The same things were measured in two ways. Each way mixes the same 11 hidden numbers, adds some noise and spreads widely along 5 directions of its own, which tell nothing about the thing.
Some things both ways: the first way, then the second way.
[ 11 -19   2  23  -4  -7  12   6 -16  10 -14  -6   8  24  13  -6 -11   2
  -1 -14 -16   4  28 -12  -4   4   9]
[ 39 -10   3   3  -1  -7  21   5   1 -10 -25   1  -3  10 -10   3  34  -7
   0  -3  -2  -9   5  15   2 -13  22]

[  6  17 -37  25  21   1  -6  10  -5  -5  -3  26  20 -12 -23 -15  -2   9
 -26  10 -12  23  21  -9  -4 -33   7]
[ -6 -25  23 -34   4 -18   1  -3  -2   0 -10 -12  -6 -16   0  19 -13  10
  -5   8 -25 -16 -14  -5  -9   1 -14]

[-15  15 -16 -10  -4 -12 -22 -18  -4  20  -6  -2 -20 -20  -6  16  25   4
  -2   2  15  -4  -2  11  22  -5   7]
[ 26  -1  19  24  -5   9   8  -4  30   4 -18   3 -23  32   2  20  36 -10
  -5 -18 -15 -17 -16  29 -19   1  22]

[ 13  -6 -16 -26  -2  21 -17   8 -17  13  -2 -22  13  -7  -1  -3  -7   4
   1   5  -7 -14  23   8 -15   8  38]
[-16  24   6  11 -12   5  -6 -13  -1  -9  26   0  -6  -3   0 -18  -6   9
  -1  -7   4  12 -25   6  -4   8  11]

[ 14  10  14  10 -10 -20  13   4   1   7 -10  27   2 -10  24 -16  -4  -7
  13  -6   1   3  20 -17  -7   6 -27]
[  6 -10  -3 -14  -3 -21   9  14  -2 -20   9  -7 -21 -20  14  12 -17  24
 -40  16  -2 -20   0  -3 -33  -8 -17]

[  4  -6   8  22 -27 -26  22   8  15  18   6   9   9   5  21 -15  -8   5
 -14 -15 -23  -3  22 -25  20 -13 -31]
[  1  -2 -14 -13  -7  -2  -4 -29   6   0 -11  -6  -3 -19  12  -7  -4   1
 -19  24  12  14 -10   4  21  -5  10]

[-12  -4 -27  -6   5   3 -26  -1 -15  17  -6 -25   2 -10 -14  12  10  -3
 -23  23   2  14  -9   8  27 -11  27]
[  2  13  17  35  -5   8  -5  16  16  21  -2   9  -5  22  -7  18  15  -5
  16 -21 -10 -19 -12   7   2  -5   6]

[ -4  26 -20 -25   7 -12 -20  33  -6 -12 -39 -26 -25   2  24   4   7 -15
 -14  11  15 -13  -2  10   9   0  41]
[  6 -29 -22  -4  -8  -3  -5 -17  15 -19  16  22 -27  -2  23  20 -25   7
 -13   2  11 -10  10 -13 -35   9  -3]

[ 11   4  -8  18  -9 -17  19  14 -10   7 -19  -8   8  18  23  -1   0   0
  11  -2  -7  10  17 -27  13  -8 -17]
[-10   5  -8  25  12 -10  -5  33  11  -1  11   8  -9  -1  18   2  -2   5
  -3   7  12 -16  24  -4   4   4  -1]

[-24  18 -15 -16 -25  -4 -27   8  12   9   1  -6 -28 -28   1  10  10  12
  -9   8  -2 -24  -8   5  10   9   1]
[ 17   7  -7 -22 -16   7  -5 -35   2 -11   1  -7  -5 -23  15  -9 -18  17
 -33  18  10   7 -19   1   1   0  -4]

[-16   8 -18 -27   7   8 -23  -5  12  -9  20 -22 -29  11  -5  35   7   3
  -6   5   6  -1 -18   9  -3   7   7]
[ 10   7   3 -17 -20   8 -10 -11 -22   8  -1 -16  11   7 -14  -1  -6  -6
  21  -3  -2  19 -13 -12  16 -10   3]

[ 10 -36  12  10 -10  -5   7  13  -2  20  -3 -28   5  32  15  31   6  11
 -19   5 -11  10   4 -20  19 -14  -8]
[ -7  24  -8  -9 -19  -1  -4  -2  -5   5   9   1 -16  -6  13  -4  -7   7
   6   4  32  15 -12 -18 -15   9  -3]

[ 13  -5  -8  -2  -1 -13   3   5  -9   9 -23   9  17  -6   4 -16  -4 -14
 -18   1  -7  17  32 -17  12 -20  10]
[ -3 -14   9  -2  -4 -10  -1   1  23   0  -7  -4 -21  13   6  19  12 -11
 -11  -2 -11   0 -14  10 -25   1  12]

[ -2   3  -4  -5   1 -22 -20  29  11  20  -4  13  -3 -12  20  -9  -4  -5
 -10  -9   4  17  10  -9   5 -16   3]
[  6 -25  -3  -9  -1 -19   5   8 -13   2 -14  -2  18  16  -1  12 -11  15
  19 -16 -17 -22  -6 -17  28   1 -10]

[ 10   4  -8  29  31 -15   3   7  -6  10   0  11   0  23   1  19  13   9
  -1  -2  14  26   1 -15  11 -30 -15]
[ -5 -13   7   7  16  -5   6  26   8  -4 -19  16 -18  26   0  22  13 -10
  17  -9  -9 -11  14  -2 -16  15  -6]

[-11  30 -43 -22   4  12 -20  20 -14   4   5 -31  -7   0  -5  13  -8   5
  -1   4   1 -27  -3   0  28  -3  17]
[-16   0   2  -4  26  -9  -5 -18  22   2  -7   1   5  -8 -21  -5   6   1
  -6   5 -28  16 -25   8  40  -4  11]

[-11  10 -15   1  11  -6 -13 -16  -3  -1   5  13 -24  -4 -23  29  12   6
  -8   2  10  10 -11 -12  20 -15 -20]
[-11   8   5  15   5  -5  -2  11  21   1   5   3 -23  18   1  12  16 -15
  -5  -3   2   7  -4  10 -23   8  10]

[ -9  15 -25 -24   8  11 -27   9 -15 -11 -18  -5 -19 -16 -13   7  -4  -4
   7   8   2  -5   7   3 -17   9  31]
[  8  -5   2  -6 -13  -1  -8  20 -26  -5   1 -13  16   7  13   2 -15   1
   3   0   5  -9  21  -7   0   2 -13]

[-17  31 -23 -20 -11  -6 -15   5   5 -16 -21  22 -13 -42 -16 -25  -7  -5
  -7  18 -20   4   4  -2 -18  -5   2]
[ -6  -7 -25  -4 -13   3 -12   1   2 -16   9   2 -25  -4  33   4 -22   5
 -22  22  23   5  17 -13 -27   2  -9]

[ -9  23 -30 -15  17  10 -17  -3   0 -24   4  -2 -26   3 -24  38   3   6
   0   5  11 -15  -5 -12   4  -1   3]
[-26   9   6  15   6  -7 -14   6  11   4  32  -6  -6   7  -2   2  -7 -18
   6  -8   6  16   8   5  -5  19   7]

[  9 -16   0  10   7 -20  13   4   0  16   2 -22   3  29  16  15   2   9
   4 -12  -6   0  13 -10  14 -23  10]
[-10   4   7  -2 -10  -7  -6  -9  14  13   4  17   7   3  -6   0  20  -7
  23 -15   1  17 -22  -7   7   5  23]

[-20   9 -21  -8 -14  -9 -26  14  12   8  -1   1   2 -38  -3 -15  -7  -8
 -13  17 -11   8  -1  -3   6  -2  16]
[ 27  -3  -1  21   9  15  -4   3   9   4 -30   4  10  43  -8  10  21 -16
  12 -16 -18  -4   9  14  32   2   7]

[-26  26 -44 -13  -6   9 -32  17   5   1   6 -18  -9 -25 -11  -7  -1  12
 -14  17 -16  -5  -9  18  -5   0  24]
[  4   5 -18  10  -6  23 -17 -26  -1 -10   7  13   3  -2  12 -16 -24  11
   1   6   7   4   1  -6  28   3   1]

[  2  33 -38 -33  24   6 -21  11 -16  -4 -11 -33 -15  11   7   6   5  -2
  14   2  13 -13   1  24  -3  -6  46]
[ -2 -24   0  -8 -10   8 -10   0 -17   0 -17   4   7  10   6  11 -13  -2
  24   2  -8  -8   9 -14  12  -2  -7]

[ -9  -5 -24  35  23  12  -1 -10 -16  22  30 -13   3  18 -23   8  -6  20
 -12  -1 -12   1 -13  11  24 -11   1]
[ 13  -4   5 -21 -21  26 -11 -30 -15   2 -32 -12   2 -14   3   5 -15  -1
 -21  25 -10   1  -7  11  13 -18 -12]

Other things, the second way, with their names:
J_376: [ -8   8 -17  -2   0  -7 -10  -9  12 -10  14  -1  -4   9   3 -14   1   0
  -7   0   6  30 -14  -4   9   7  16]
J_81: [  9  21  -5   4  -1  31  -8 -18  -2 -12 -28  26   7  -4 -11 -27  20   5
   2  11 -10  19 -14   7  35 -15  14]
J_277: [ -1   0 -16  35  -8  -1  -8  18   5  -8  26  18  -2  12  21  -4 -15  24
   4 -13   6 -26   3 -15   4  -2   2]
J_9: [ -6 -15 -27  35  -6 -14 -13  43   5   1  18  13   4  16  38   6 -19  16
   5  -8  17 -33  31 -25   8   0  -5]
J_103: [ 21  -8  -3 -34   3 -11   1  -5   4  -4 -20  20  21 -19 -22  -5  26  -2
  -7   5 -14  22  -4 -10  16 -20  13]
J_61: [ 11   9   9  43   8   2  -2  30   6  12   3 -10   1  13  -6  10   3   6
   4  -7 -14 -32   7  10  21 -14  -2]
J_623: [  5 -16  22 -19  12 -13  -6   4   5  -5  -2  -7  20  -4 -22   5   9   2
  -5  -8 -46   0 -15   5  13 -11   7]
J_507: [  4   7  11  -3  25  -6  20   8   3 -12 -25  27   0  -3 -27  -6  25  16
  10  -6 -24 -10 -12   5  22  -4   3]
J_326: [ 11  14  13 -50 -19  13  -4 -17 -48 -11 -14  -2  26 -37 -26 -20  -9   7
   5  18  -5  23  -5 -10  13 -15 -13]
J_610: [ -5  21  37  -3   2  -6   2  27  -1   8   6  15  12 -17 -35  -2  33  -3
  16 -12 -20   5 -14   1  -6 -14  13]
J_99: [ -6   9  17  13   0 -10   9  21 -10   7  10  10   8 -29  -7   4  -1  10
   4   1   7 -28  18   3   3  -6  -7]
J_594: [  2  12   9  29  23   3   8  22  27  11 -22  13 -25  36 -28  20  42 -20
  24 -14 -16   2  -9  11   3   1  18]
J_358: [ 10 -13 -13  -1  -1   1   5 -17 -10 -16  -9   8   5  14   5   1  -6 -14
   0  -7  12   6  23  10   8  17  -1]
J_267: [  7   9   3 -17  -2 -11   0   3  14 -20  14   0 -13 -19   2  -3   2  12
 -38   8  -3  10 -11   5 -33  -3   2]
J_562: [-11   4   9  13  -1   0 -20  -2  14   5  29   7  17   7  11  -1 -16   6
   2 -23  -7  -8  -5  -1   8  20  -2]
J_30: [ 11  -4  12 -33 -13 -18   4  15 -25  12 -23 -31  19 -13 -18  10   5  -4
 -13  14 -15   5  -6  -1  13 -26 -10]
J_255: [ 21  11   3   3   0   9  12   7  -3   0 -27   3 -13  14  -3  14  10  -4
  -5   0   3  -9   7  11  -5   3 -13]
J_927: [-11   1  11 -15  15  -3  -6  -4  -3   3 -16  14  21   0 -14 -11  16 -12
  29  -5  -7  19   2   0  32  17  11]
J_729: [-22   3  -2   2  -1 -25   6   3   4   7  21   2 -17 -33   1   4 -16  19
  -3  11  10 -12 -13 -13  -1  -9  -2]
J_212: [-24   9 -15  26   2  23 -18 -11  14 -10  10  38 -17  25  31  -1 -22   0
  14 -12  23   0  15  -6  -7  43 -13]
J_311: [ 17 -21  -4  21  15  -4  18  -6   5  -7 -15 -14 -30  13   2  18  -4  -1
   4   6  -3 -30  11  16   8   0   4]
J_363: [ 16  -2  -3   8 -14   9  -2 -20  12 -14  10  11 -20  12  16   8   3 -13
  -4 -10  21   4   8  12 -36  19  14]
J_636: [  9 -14 -11   4 -12  19 -20  13 -22   5 -28   4  28  38   9  10 -10 -10
  19  -7  -9  -4  23  -9  32   2 -18]
J_704: [-14   3  17 -33  -2 -12 -12   1 -13   7   3  -5  22   0 -28   4  -1  -3
  11 -12 -25  23 -22 -12   9  -1  -5]
J_475: [ -9 -26  11  -3   3 -21   6  13 -27   9  -7 -13  20 -13 -23  12 -13   1
  19   2 -24 -22   9  -3  34 -17  -7]
J_97: [  8  -6  -6  15  -6  -3   0   5 -12 -12  21 -13  -7   8   5   7 -26   9
  -7  -4  -2 -15  10   0  -5   0 -10]
J_106: [-20  -4   7  21   1  -8   1   9   9  21   6  13 -15 -12   6  22 -10  -9
  14   3  16 -24  19  -2  -4   6  -6]
J_322: [ -3   3  -7  -8   3 -16   9  -1  23  -6   3  -4 -40  -8  14   5   0  18
 -21  13  10  -1 -26  -7 -24   2   5]
J_253: [ -4  -6  -3 -10  -3  12 -14 -12  12   4 -20  -7 -23  16  23  16 -11  -5
  -6  11   3   3  -6  -3  -9  15 -11]
J_332: [  2   0   8 -44  -1  10 -12  -4  -6  -9 -26  18  12  -5  11  -2  -3   3
  -9   5  -7  15   1 -10  -7  16 -21]
J_227: [-17  16  -4 -28  -2   2 -17  10 -28 -17  17   6  18 -29  -4 -25 -21  12
  -3  17   5  25  12 -20   7   1 -12]
J_936: [ 10  -7  12 -27 -12  -8  -8  -4 -14   7   2  -5  24   6 -24   7   1  -2
  15 -18 -23  13 -19 -15   9  -7  -1]
J_957: [ -9 -14  10  16   3 -15   4   8  -3  12   6  -1   8   0 -13  23 -10  -3
   9 -14 -13 -27   7   7  11  -3  -6]
J_467: [  7   9   4  25   6  -3  -7  40 -13  -3  12   2  21  16 -10  -6   7   2
  19 -17  -8 -10  20  -4  18  -4   3]
J_237: [-22  17  -4  32   9  -3   4  16  12  -3  18  18 -35  16   2   6   3  -5
  22  -7  20   0   5  -2 -18  18   9]
J_580: [ -7   0  -2 -21 -13   1 -11   1  -7 -13  11   4  -7 -17   4   9 -25  12
 -32  12  -6   5  -2 -10 -27  -9 -22]
J_26: [ -7  -2 -28 -22 -11  15 -20 -28 -17 -25  14  -1  -9 -16   9 -13 -42  10
 -18  28   7  26   3 -16   0  -3 -13]
J_347: [  8  -3  18 -36 -27   0   3  -4 -26   6 -14  -9   1 -23  -3  12  -4  -4
   2  14   9   1   0  -5 -21 -12 -10]
J_601: [ 21 -10 -11  -1 -20  23 -17 -31   8   1 -20  -4  -4  24  20  10   2 -28
  -5   4  13  18  10  13  -2  11  10]
J_31: [  2   1   9 -26 -18  19 -17 -34  -9   6  -9  -9   0  -2  -1  -1  -9  -8
  13   7  -2  21 -17  -4   2   4   2]
J_906: [-13   2   8  29  -3  10  -5  17   8   6  11   6 -26  -6  23  20 -21   3
  -4   8  14 -36  23   4 -25   6 -16]
J_259: [ -8   6  17 -32  -9 -12   1 -28 -12  16   3  -6  18 -20 -24  -5  -6  11
  28  -8 -10  13 -43 -15  26   2   6]
J_340: [ 13  -2   6 -12   9 -21  16  19  -9 -10 -10 -14  -2  -1 -32   3  19   0
  -5   2 -24   7 -10   4   7 -22  10]
J_294: [-11   0  -4 -13 -11 -15  -4   9   9  -5  17  -1 -23 -13  15   6  -2  -4
 -15  11  20  12   1 -10 -39   2   7]
J_481: [  7  12  18   1  -4  -7  -6  16 -14   5  14 -35  16   1  -2  -4  -5  -8
  -6  -1  -2  -4  10  12   8   5  -2]
J_761: [  7  -2 -20  21  12  11  -4   1  16  -6 -18  17 -16  32   4   9  15 -22
  11   0   8  10  22   4  11   9  10]
J_506: [  5   2  18  15   9   7  -5 -10  23   2   2  -7 -12  16 -10  17  -2   3
 -11 -12 -33 -12 -24  17  -1   0  -3]
J_989: [-32  20  -1  -1  -8  18 -34  -6  16 -15  35  42   3 -24  25 -23 -12   4
 -12   4  17  24   8 -10 -24  20   4]
J_77: [ 15  27   8  45   0  19   9  10 -12   2  -6  -9  -1  11 -18 -12  26 -18
  19   3   9  -2  16  29  28 -13  25]
J_674: [-16 -11   0  -7   1  -7 -15 -21  14  -2  33   1  -7 -13  11   5 -34  18
  -3  -4  -6  -6 -14 -13  -7  13  -4]
J_967: [  8   4   3  22  -9  16 -15  35 -22   4   3  10  26  -7   8  -3  -6  -5
  10   5   7 -19  48  -2  16 -12  -8]
J_137: [-19 -18 -12  23   6   6 -16   9  -4  -2  -3   3   6  24  -2   9 -13 -15
  14  -2 -14  -2  21   1  27   0  -1]

Some of these things the first way, each followed by its name:
[ 13   1  12   9  -5 -12   5  27  10  -6 -15  10   2   8  31   1  -3 -10
  -8   6   0  21   8 -21 -15   5 -20]
J_227
[ 27   4  12  13   2 -16  36  -9  16   6  20  -1  10  25  28  12   9  14
  28  -7   2  -7  19 -14 -12 -11 -28]
J_237
[-17  -1 -25  -9   6   1 -15   6 -10   3  -5 -38 -21  15  -8  30  -2   6
  -4   0  -1 -23  -5  -3  27  -3  32]
J_601
[-31  32 -49 -15  14   2 -33   4 -28   3 -10 -17 -34 -15 -26   5  -7  14
  35   1  -8  -2 -16   8  -2  -9  28]
J_9
[  0  13 -32 -20  -5  32  -9 -16 -23  -9   2 -32 -11  13 -14  10  -5   8
   5   5  -9 -26   9  20 -12  31  21]
J_77
[ -8  38 -13 -30   2  -2 -12   9  17 -11  15 -13 -33   5  20  15   2  -3
  17   2  16 -16 -19  12  -9  16 -12]
J_26
[ -1 -25  10  30   8  -9 -11  38   3   5 -15  24  -2   2   3  -3 -18  -7
 -57  -6  -6  14  10 -23  13 -10   4]
J_358
[  8  18 -19  25  13  -4   9  -2  -3   9  22 -13 -16  51  18  35  16  17
   0 -22  19  -8   1  -4  26  -1 -32]
J_311
[  3   7 -32  48  30   9  13 -14 -22   2   7   1  12  17 -29   6   6  24
 -10  11 -10  11   2   1   9 -22   1]
J_906
[-10  -7  12  34  -8 -15   2  -3  21  13  16  35  -1 -27 -10  -1   2   9
 -24  13 -10  16  -9 -14   3 -11 -34]
J_255
[ -4  14 -34   6  11   3 -13  19   2  -9  -4  13   4 -19 -24  -7  -7  16
 -13   8 -20  -2  16  -9 -14 -22  22]
J_927
[  9   4 -25  10  13   5   7  -5  -4  19  31 -29  24  13   7  16  -1   9
  25   1   4  -9   6   1  11  -4  12]
J_506
[ -7  10 -31  10  -3   7  -4 -10  -8   8  14 -11  12  -9 -11  -4  -5   5
  11   9 -13   7   0  -1   2   5  -1]
J_61
[  7   8   0   8  13  -1   5  -3   9   2  24   4 -10  15  14  15  -4   4
  24 -14  11  -5   3  -3 -13  17 -12]
J_97
[  7  11 -12  -8   8   4  -6  -6  -9 -12 -23  -3  -1  -7  -4   1   8  -9
  -5  21   3  11   8   5 -14   2  17]
J_610
[  3  13 -21 -19 -16 -10  -9  21   5   7 -16 -18  14 -19  11  -3   7  -7
 -18  22  -4   3  12 -11  22 -21  12]
J_253
[  4  -2   8  32  10 -30   7  18  10  21   0   9   2   2  19  14  10  13
  11   1   7  10  -1 -21  11 -26 -13]
J_332
[ -9  23 -21 -12   9   3  -4 -16  -6 -21  -9  10 -29  -8 -29  15   1  12
  14   4  -7 -13  -1  -5 -12  -6   0]
J_294
[-14  31 -43 -20  30  12 -27   8 -15  -8   4  -6 -15  -4 -20  -3 -16 -10
  -4   2   5   2 -12  11   6  -5  25]
J_137
[ -9  12  -5 -29   0   6  -8 -11 -10  -4   1  -3 -25  -8 -11  10 -14  -7
  19  -2   5 -25  -3  -5   3  14   3]
J_30
[-15  21 -15 -12   2   3 -17  -8 -11  -6  -3   0 -32 -13 -15  21   4  10
  30   2   7 -19 -10  -1  -8  13  -2]
J_267
[-17  19 -12 -23   9   5 -31  10  -6  -6 -15   4 -28 -25  -7   5  -1 -17
 -14  21  17   5 -24   6   6   7  10]
J_580
[  0  26  -4 -20  -5 -23 -15  24  17  13  -8 -12  -9 -23  32   7  18   5
  15  13  19 -25   0   6   6 -12  18]
J_212
[ -7  11  -5   0 -22 -13 -10   7   8  24   3   3   4 -24  18 -32   4  -2
 -12   8 -13  15   0  14  -1  -1  -9]
J_81
[ -6  29 -29 -16  11  -6 -11  14 -15  -6 -28 -27 -18  -6   6  13  13   7
  29  15   9 -21  -2   9  -6  -5  37]
J_989
[ 14   9 -25   5  35  17  -2  12 -26  -4   1 -13   0  38  -2   4 -18  -5
 -15 -13   6   0  11   3  10  -1  19]
J_475
